There are 4 ways to turn a row about zero (a turn may also mirror it). The second row of each pair is the first, turned, with some noise. The first 28 pairs use one turn. New pairs use 2 turns, one after the other, and a turn may come again.
(in the rows, 128 means zero)
Some pairs, each with its turns in order after it:
[144 107 134  88 153  82]
[ 83 140 130  98 171  97] -> bemi

[119 182  73 101 104  88]
[162 109 199 157 124 175] -> Nek

[149  87  82 101 122  81]
[133 183 158 174 105 140] -> Nek

[101 132  86 108 123 182]
[137 101 133 161 187 108] -> Nek

[143 108 121 166 140 150]
[121 142 116  89 117 155] -> duv

[198 170 108 127 166 146]
[112 171  59 147 151 164] -> bemi

[204  85 154 173 146  77]
[109 220 119  81  83 132] -> Nek

[151 108 144 149 137 153]
[150  98 138 155 119 119] -> kodef

[154 141 117  80 128  71]
[ 99 131 152  57 154 126] -> kodef

[134 170 162 113 162 150]
[110 118 170 144 104 165] -> kodef

[ 86 124 187 136  55 160]
[121  64 125 111  98  62] -> Nek

[174  61  87 182 169 119]
[142 112 136 100 209 204] -> bemi

[132 148 156 119 169 122]
[102 121 162 126 103 112] -> duv

[119  99  60 116 187 142]
[ 63 151 137 121 172 179] -> duv

[180 156  97 124 140 183]
[134  94 185  87 165 154] -> duv

[ 81 130 107  97 138 126]
[ 82  92 148 124  98 125] -> bemi

[121 110 159  64 150 116]
[ 78 159 155 115 129  90] -> bemi

[138 110 149 121 113 131]
[125 121 135 144 146 105] -> kodef

[126 143 117 139 146 112]
[105 108 132 133 115 136] -> duv

[102 109 113 124 131 167]
[141 160 130 141 148 160] -> duv

[164 104  90 132 163 144]
[111 148 117 114 157 186] -> bemi

[167 120 128 135 168 160]
[105 163 111 100 169 134] -> Nek

[155 116 104  74  94 131]
[110 150 112  69  98 127] -> bemi

[141 155 138 110 149 124]
[111 122 133 119 136 158] -> Nek

[127 171 104 172  87 115]
[144 179 116 113  81  89] -> kodef

[133 118 134 146 107  97]
[133 122  96 119 115 114] -> duv

[130 113 142 102 141 150]
[112 107 134 145 138 143] -> kodef

[113 179 117 169 152 102]
[165 173 144 102  95 154] -> kodef

New pairs. What belongs after each?
[157 159 132 138 109 145]
[ 96 151 160 132 127 110] -> Nek bemi

[109  94  98 148  98  83]
[100 108 112 138 164 192] -> duv duv

[147 166 104 187  75 148]
[147  59  79 139 137  94] -> kodef duv

[168 117  92 146  86  89]
[154 163 107 147 119  69] -> Nek bemi

[149  91  68 132 142 184]
[100  85 118 125 196  91] -> bemi Nek

[ 86 161 129 102 154 162]
[141 117 105  61 123 111] -> duv Nek

[172  90 101 160 128 100]
[143  79 158 143 101 114] -> Nek duv

[ 81  82 135 113 116  42]
[122  42  87 126 134 145] -> duv bemi

[ 89 155 128 196  95 144]
[ 72 190 154 145 112 139] -> Nek Nek

[125 114 176 133 145  76]
[161 131 176 107 164 156] -> bemi kodef

[147 178 132 140 145 131]
[154 155 137 120  94 101] -> kodef bemi

[126  79 137  96 126  96]
[105 158 148 164 119  81] -> bemi duv

[ 98 212 189 135 147  81]
[ 71 102  36 109  81 127] -> bemi duv

[ 64 153 116 155 120 169]
[189 163 117 144  97 171] -> duv bemi

[100 101 143 144 131  90]
[152  93  96 124 156 135] -> Nek duv

[128 139 111 170 128 149]
[104 117 150 116 149 106] -> Nek duv

[ 91  99 109 134 101 107]
[138 163 125 115 145  96] -> bemi duv

[ 73 136 109 155 151  99]
[120 175 161 105 163 107] -> Nek Nek

[149  82 133 164 118 108]
[100 160 146  87 103 112] -> Nek kodef

[107 120 137 131 169 103]
[129 131 175 103 128 131] -> kodef duv

[101 112  97 120 119  89]
[148 133 148 137  99  85] -> Nek kodef

[159 197 131 110 171 152]
[ 77 159 170 150 105 166] -> Nek bemi

[173 112 151 124 117 123]
[131 126 154 119 169  96] -> kodef bemi

[115 111 144 106 101 138]
[148 155 115 122 164 121] -> Nek kodef

[ 68 122 106 126 226  70]
[198 147 100 184 196 202] -> bemi kodef

[ 95 197 116 155 149 173]
[100 108 112  84 133  53] -> duv Nek

[137 169 149 136  90 179]
[ 92 144  90 177  92 136] -> Nek Nek

[118 135  96  58 145 106]
[ 85 149 118 132  62 149] -> duv duv

[149 169 163 142 143 142]
[123 154 151 172 123  95] -> kodef kodef

[113 112 172  81 124 116]
[126  99 127 124  73 158] -> bemi Nek

[160 161 127 116 104 148]
[143 104 151 105 108  87] -> kodef bemi

[128  99  94 116 174  66]
[ 59 115 184 145 149 132] -> bemi bemi

[132 106  86 100 135 136]
[ 97 116 153  99 115 155] -> kodef bemi

[166 158 179 148 109 132]
[ 93  98 133 186 117 123] -> Nek Nek

[ 81 121 135 160 156 150]
[153 137 117 151  84 134] -> duv bemi

[115 141 143 176 171 163]
[181 119 133 163  96 119] -> bemi kodef

[111  93 134 204 154 164]
[ 52 122 114 139  77 108] -> duv kodef

[150 130 125 147 127  75]
[143  97 129  90 150 158] -> bemi kodef

[119 154  99 148 174 100]
[117  94 161 140 145 170] -> bemi bemi

[ 99 116 149 162  99  95]
[103 147 107  87 135  85] -> bemi duv

